The same things were measured in two ways. Each way mixes the same 9 hidden numbers, adds some noise and spreads widely along 6 directions of its own, which tell nothing about the thing.
(in the rows, 128 means zero)
Some things both ways: the first way, then the second way.
[145 132 125 104 111 106 120 116 109  88 103 148  92 118 127 107 132 118
 131  90]
[143  87  98 137 136 133 151 109 111 166 122 178 100 146 105  72 154 125
 103  99 120 148 123 176  89]

[143 136 172 116 123  98 131 117 126 134 105 118  67  73 144  97 107 109
 185 104]
[150  76 153 162 139 179 103 170 142 123 153 107  88 132  67 117 143 145
 103 185 133 142 113 163 177]

[151  97 125 109 134  89 137  97 125 154  89 129 100 143 126 142 108 133
 132  93]
[133 135 117 100 152 122 155 147 159 163 138 131 117 137 120 135  90  93
 155 153 124 115 135 175 128]

[127 136 102 121 170  70 204 121 154 186 139 163 180 161  96 131 124 110
 167  98]
[123 122 119 137 173 121 127 166 195 166 147 161 121  99 142 129 135  79
 132 179 162  89 136 177 134]

[138 114 201 140 113 145 151 180 122 143 174 130  75  92 161 107 136 131
 153 199]
[141 112 127 180 174 160 128 184 194 162 155 173 132 110 122  85 134 112
 167 127 182 112 138 143 136]

[153 113 160 134  85 120 131 101 117 152 101 123  67  92 143 115 111 118
 146 127]
[132 165 149 137 165 137 114 184 163 171 154  95  98 126 118 148 132 197
 194 111 137 121 164 170 191]

[138 107 122  92  90 136  94 134 114  92  97 105 111 140 110 143 130 132
 103 143]
[140 122 152 152 102 137 181  94 134 185  77 156 100 177  72  90 150 144
  78  97 146 139 140 195 123]

[130 108  86  94 158  76 155 112 112 100 134 130 117 154 114 144 126 150
 115 115]
[166 108 126 113  94  71 123 101 101 139 153 126  99 135 119 110 146 154
  64 151 109 125 145 164 127]

[162 112 138 110 137 109 134 144 114  62 117 145  80 128 125 125 121 149
 112 146]
[148 135 143 151 115 125  98 192 161 109 193 151 169  98 148 125 123  81
 133 156 177 133 150  99 158]

[140 140 127 135 165 103 158 176 127  94 128 181 149 161 134 136 145 112
 134 114]
[114 117 119 152 176 145 100 185 167 154 172 173 125  84 153 141 117  65
 109 169 147 110 118 155 149]

[122  83 117 129  75 155 119  85 161 179 101 109  81  72 149 134 111 167
  91 181]
[171 167 136 161 123 127 143 153 151 124 152 134 116 109 107 132 131 151
 144 114 148 143 160 133 153]

[128 150 125  86 130 115 182 145 119  84 105 139 151 132 105  93 107 108
 135 157]
[141 166 131 141 131  92 132 154 192 175 139 157 130 100 147 156 150 129
 128 134 164 140 163 169 140]

[161 146 152  98  95  94 112 130  97  71  89 115  75 113  95  95 107 110
 157 103]
[138 118 150 170 156 160 124 203 152 150 145 124 142 124 124 123 139 112
 155 127 162 121 152 136 182]

[154 153 137 175  88 109 163  92 112 129  92 149  88 118 121 116  98 129
 166 104]
[148 142 165 143 146 104 154 166 131 166 147  57 102 117 150 160 143 155
 132 123 129  81 149 182 165]

[130  83  85 151 152  81 128 152 119 153 173 171 119 166 117 140 192 139
  99  81]
[131 114 151 147 120 160 131 132 110 163 146 139  99 149 100 110  95 139
  66 110 116 140 107 163 144]

[128 126 122 124 107 115 165 105 140 119 151 124 130 127 118 151  99 124
 119 138]
[139  76 128 125  77  92 160 108  77 146 154 154 164 137 119  65 176  84
  89 139 171 106 145 114  83]

[142 147 133  71 146 101 135 156 119  60  76 147 140 153 111 109 109 100
 128  96]
[142 105 115 104 107 103 147 120 129 166 146 161 128 139 104 109 118 104
 124 154 138 148 132 155 101]

[139 127  66 118 126  76 142 103 116 100 120 173 151 163  66 116 161 119
 119  49]
[100 173 171 178 121 151 122 193 178 152 114 179 161 110 152 171 156  52
 113 111 189 157 153 164 183]

[122 137  94 113 123  88 158 126 141 147 134 151 132 153  88 101 129 156
 129  95]
[155 153 137 158 139 130 130 191 171 123 145 122 140 108 149 150 150 105
 143 123 153 141 163 145 166]

[121 115 151 147 114 138 109 176  97  97 130 139  66 125 159 107 156 160
 115 142]
[167  78 115 177 145 124 166 155 136 185 141 184 156 115 118  68 125  93
 138 123 177 113 142 114 105]

[ 90 141  83 140 129  99 146 187 142 154 154 167 169 166 110 110 163 117
 106 101]
[149 104 105 144 130 110 138 113  72 171 147 165 108 125 105  88 145 158
  91 111 117 127 146 131 121]

[148 130 171 142 124 150 106 136  99  38  95 150  71 142 191 159 117 150
 122 108]
[132  93 155 126 105 109 112 168 109 132 165 118 142 122 132 141 153  84
 121 174 151 129 135 149 156]

[113 150 117  98 117  85 150 139 124 107 146 102 119 137  86 113 102 141
 144 128]
[156 118 149 182 122 121 129 186 141 123 133 134 162 101 132 135 185  83
 112 160 183 116 174 119 180]

[129 123 129 146 133 109 162 104 105 105 143 152 109 120 135 125 141 123
 152  98]
[139  71 167 152  93 127 134 161 102 143 161 138 156 122 138 127 111  41
  63 163 152 127 102 140 134]

[115 141 148 187 123 106 181 165 123 182 156 175  97 112 151  73 148 124
 158 121]
[138 143 130 156 138 146  95 163 147 122 140 146 109 116 122 147 147 124
  72 143 122 152 147 156 182]

[123 129 106  79 117  99 176  82 143 125 144 108 121  77 106 105 100 120
 139 152]
[153 128 124 178 146 115  74 227 148 107 210 165 178  56 167 135 163  88
 171 157 189 132 171  74 179]

[120 125 124 118 141 112 165 169 152 148 186 166 138 170 127 126 142 155
 114 127]
[141 120 118 136 119 138 100 164 146  94 160 153 139 131 138 105 163  91
 109 133 141 154 146 138 142]

[118 131 134 124 113 131 118 195 121 106 107 129 102 166 150 131 113 160
  91 156]
[170  94  91 131 154 100 144 141 125 176 160 128 131 123 112  74 146 171
 136 144 138  91 172 109 123]

Other things, the second way, with their names:
Q387: [133 119 119 131 154 152 114 168 120 124 165  96 119 122 153 140 130 108
  55 142  98 106 131 144 159]
Q898: [143 132 134 191 142 142 117 162 141 123 150 192 106  78 135 142 139  75
  89 130 146 152 113 165 143]
Q679: [165  91 134 127 125 109 164 114   4 143 175  66  81 123  92 113 125 178
 109 124  83  88 125 132 127]
Q652: [156  68 150 122  87  96 132 157  79 140 195 102 141 109 111 120 153 121
 164 166 157 141 124 122 116]
Q347: [156 179 158 182 145 117 160 135 134 155 101 156  72 105 113 171  99 114
  97 111 120 124 135 204 174]
Q845: [142 127 131 180 135 135 165 135 142 201 127 177 113  99  91 120 154 147
 125 114 171 148 136 153 115]
Q434: [145  95 138 120 101 123 159 137  62 133 150 117 124 137  93 116 137 104
 157 128 129 143 129 142 120]
Q962: [153  98 124 148 133 118 136 162 177 168 138 153 157 134 115  83 159 119
 139 155 185 111 170 127 138]
Q158: [120 109 116 121 112 115 112 141  88 123 160 139 137 117 133 124 189  99
  83 147 133 134 148 133 134]
Q366: [146 173 115 163 144 127  92 152 132 120 141 185 105 108  96 118 162 165
 147 113 142 154 184 134 188]
Q162: [162 170 101 156 185 121 114 182 128 118 202 149 112  68 156 135  91 129
 169 114 119 103 149 112 156]
Q851: [142 115 119 118 157 122 105 157 102 139 204  83  93 115 121 103 154 202
 165 130 117  95 147 137 143]
Q866: [152  66 103 121 121 113 110 145 115 108 152 168 143 138 137  91 126  40
  68 179 121 128 128 139 128]
Q940: [127 118 177 133 112 151 128 155 169 189 158 106 114 153 105 126  96 160
 111 135 149 138 114 172 148]
Q354: [143 161 150 141  99 122 132 139  90 132 157 133 108 118 110 150 124 143
 127 101 125 163 139 146 152]
Q717: [172 115 104 109 121 107 134 135 119 141 160 122 122 142  86  96 129 173
 160 144 125 142 166 121 134]
Q69: [112 126 107 114 138 146  98 186 153 108 164 159 159 114 149 140 137  40
 117 166 142 144 142 132 151]
Q813: [109 133 144 138 100 110  94 152  98 148 172 156 156 120 140 113 179 131
 103 120 166 130 166 113 158]
Q154: [176 120 126 146 137 101 139 158  91 116 154 104 104  98 126 150 145 121
 135 145 112 124 147 150 154]
Q530: [124 147 167 192 139 193  81 221 186 102 147 137 150 113 130 150 154  87
  97 146 173 147 152 132 222]
Q907: [157  94 135 141 116 106 128 123  91 153 143 169  92 131 104 111 105 114
 109 130 113 154 110 177 128]
Q362: [148 123 156 169 129 152  96 182 158 113 167 160 110 104 134 150  99  79
 102 146 136 167 101 168 165]
Q14: [112 154 170 167 104 139 111 184 176 107 111 161 165 123 133 150 197  47
 108 148 199 148 170 159 190]
Q636: [143 117 129 136 123  91 144 145 129 171 129 156 144 121 108 116 163 114
 156 153 173 116 174 139 142]
Q775: [121  58 171 163 125 126  96 196 113 154 182 124 161 105 123 107 177  92
 135 194 195  91 140 117 171]
Q460: [136 120 146 116  96 105 109 156 144 117 134 136 133 138 133 149 155  77
 113 162 139 163 143 180 157]
Q559: [156 117 149 163 123  98 119 148  97 154 167 127 119  95 136 135 134 135
  70 148 135 105 142 133 161]
Q444: [150 167 150 147 154 118  86 209 188 148 177  91 127  99 163 181 124 160
 132 149 137 123 169 143 208]
Q650: [123 139 139 182 160 167 120 170 157 147 115 153 120 126  93 107 188 142
 126 125 171 113 173 148 188]
Q739: [146 127 129 172 139 137 128 143 123 145 145 174 101  98  83 118 149 134
 133 142 153 139 140 146 148]
Q25: [172 127 113 142 101 121 134 122 120 119 144 187 124 130  68  97 108 117
 116 153 141 163 150 116 137]
Q981: [154  96 119 128 123 117 122 156 163 148 182 135 159 128 120  78 137 128
 121 171 172 100 158 103 129]
Q505: [119 169 143 173 153 176 117 179 169 119 112 163 114 127 125 145 148  94
 116 102 144 156 145 179 184]
Q13: [190 141 100 158 154 119 184 118 175 169 118 161  85 123 101  95 114 160
 141  93 128 140 141 176  95]
Q314: [140 130 105 144 147 160 123 157 101 119 141 129 113 127  99 118 168 145
 123 115 115 148 158 130 160]
Q917: [136  86 116  75 113  96 125 109  82 153 164 126  97 156 114 108  98 120
 105 156  87 130 112 176 110]
Q943: [157 114 157 142 109  98 163 111  72 165 120 104  83 137  92 133 142 158
 103 126 114 119 135 184 146]
Q6: [147  95 122 136 126 146 102 159 164 119 142 141 127 142  98 104 160 117
  97 179 146 144 149 145 160]
Q286: [163 184 135 132 114  88 169 108 152 138  95 163  93 129 118 161  91  89
  86 129 113 139 146 201 145]
Q543: [129  59 165 133  82 139 100 174  53 119 171 101 171 161 132 100 147  85
  76 140 136 135 136 105 172]
Q47: [146 143 145 166 138 141 146 161  82 136 138 116 105 110  85 136 170 161
 179 105 142 135 161 140 172]
Q881: [129 147 127 137 142 151 123 152 129 108  97 127  92 140 111 160 165 100
  88 134 101 155 150 195 185]
Q741: [146 108 147 153  91 145 140 106  79 132 128 159  94 151  65  97 129 132
  71 120 122 161 117 159 136]
Q440: [163 127 138 133 108 118 155 124  83 130 135 115  88 130  71 135 138 155
 148 130 116 156 139 163 142]
Q420: [120  81 138 155 168 145 128 176 106 192 147 126 113 110 108 129 151 128
 145 150 143 110 127 158 155]
Q485: [139 111 138 132 108  93  71 154 104 105 149 136 131 118 101 132 197 126
  93 205 148 122 184 131 206]
Q193: [136 131 123 110 119 125 100 177 159 104 162 106 154 137 142 127 168 110
 120 157 143 133 173 130 165]
Q625: [149 111  98 161 163 153 109 164 145 143 172 162 113 102 124  97 150 148
 118 121 134 139 136 129 130]

Some of these things the first way, each followed by its name:
[141 139 139 171 100 139 109 165 112 103  64 150  94 103 133 104 149 127
 145 142] : Q347
[ 89 154 128  76 143  95 125 213 170 135 152 122 172 163  93 111 126 114
 129 110] : Q440
[124 133 153 127 122 126 109 200  93  57 186 143 104 199 144 151 152 148
 100 101] : Q543
[118 109 104 122 143 107  89 189 137 110 148 153 128 168 121 142 174 143
  92  96] : Q741
[129  96  91 132 113 127 133 134 173 169 119 139 126 117 126 149 133 151
  87 173] : Q162
[121 137 159  78 165  89 145 197 106  81 172 125 131 131 114  94 154  93
 163 130] : Q907
[114 121 116  98  81 136  90 145 156 131 115 107 108 132 138 147 103 147
  80 139] : Q314
[107 109  77  63 126  75 148  86 138 125 142  90 134  81  84 109 120 102
 124 127] : Q845
[142 143 113 123 144  68 157 178 118  94 156 147 124 188  97 132 118 134
 119 115] : Q387
[126 144 156 141 140  70 145 239 118 135 181 150  94 128 109  59 156 109
 150 130] : Q366
[121 109 117 112 116 116 147  88 146 184 109 132 109 123 146 130 113 150
 129 110] : Q6
[124 113 106 104 118 131 147 127 121 115 107 133 120 152 135 138 119 158
 100 154] : Q444
[116 165 171 127 102 134 130 202 134 123 131 135 119 155 141 113 110 126
 143 132] : Q881
[136 152 140  86  93 126  97 122 149  84  73 121 128 123 115 132  91 101
 131  89] : Q434
[144  60 106  95 155 101 123 108 108 116 152 134 105 159 131 166 157 151
  93 113] : Q940
[116 107 139  95 116 179 118 106 132  99 103 133 118 154 185 177 117 169
  96 135] : Q460
[120  80  83 100 117 126 106 108 142 156  91 131  91 124 131 125 143 191
  83 138] : Q13
[122  79  86 110 116 123  89 106 148 159  60 133  96 109 140 129 135 158
  80 110] : Q25
[128 138 150  85  93 142 132 178 148 126 150 116 148 130 100 121 125 112
 132 177] : Q505
[104 187 172 134 129 145 163 175 157  99 121 176 158 131 151  97 110 100
 157  97] : Q652
[144 155 131 151 106  85 197 125 117 122 160 161 131 109  98  88 121  69
 157 111] : Q813
[117 133 153 112 116 109 130 157 113 105 149  93 103 118 126 129 114 118
 149 146] : Q943
[165 122 148 108 144  95 147 112 100  73 111 153  76  80 126  84 142 113
 168 112] : Q362
[129 145 133  98 146 109 119 155 124  48 140 132 142 170 125 173 125 123
 132 101] : Q775
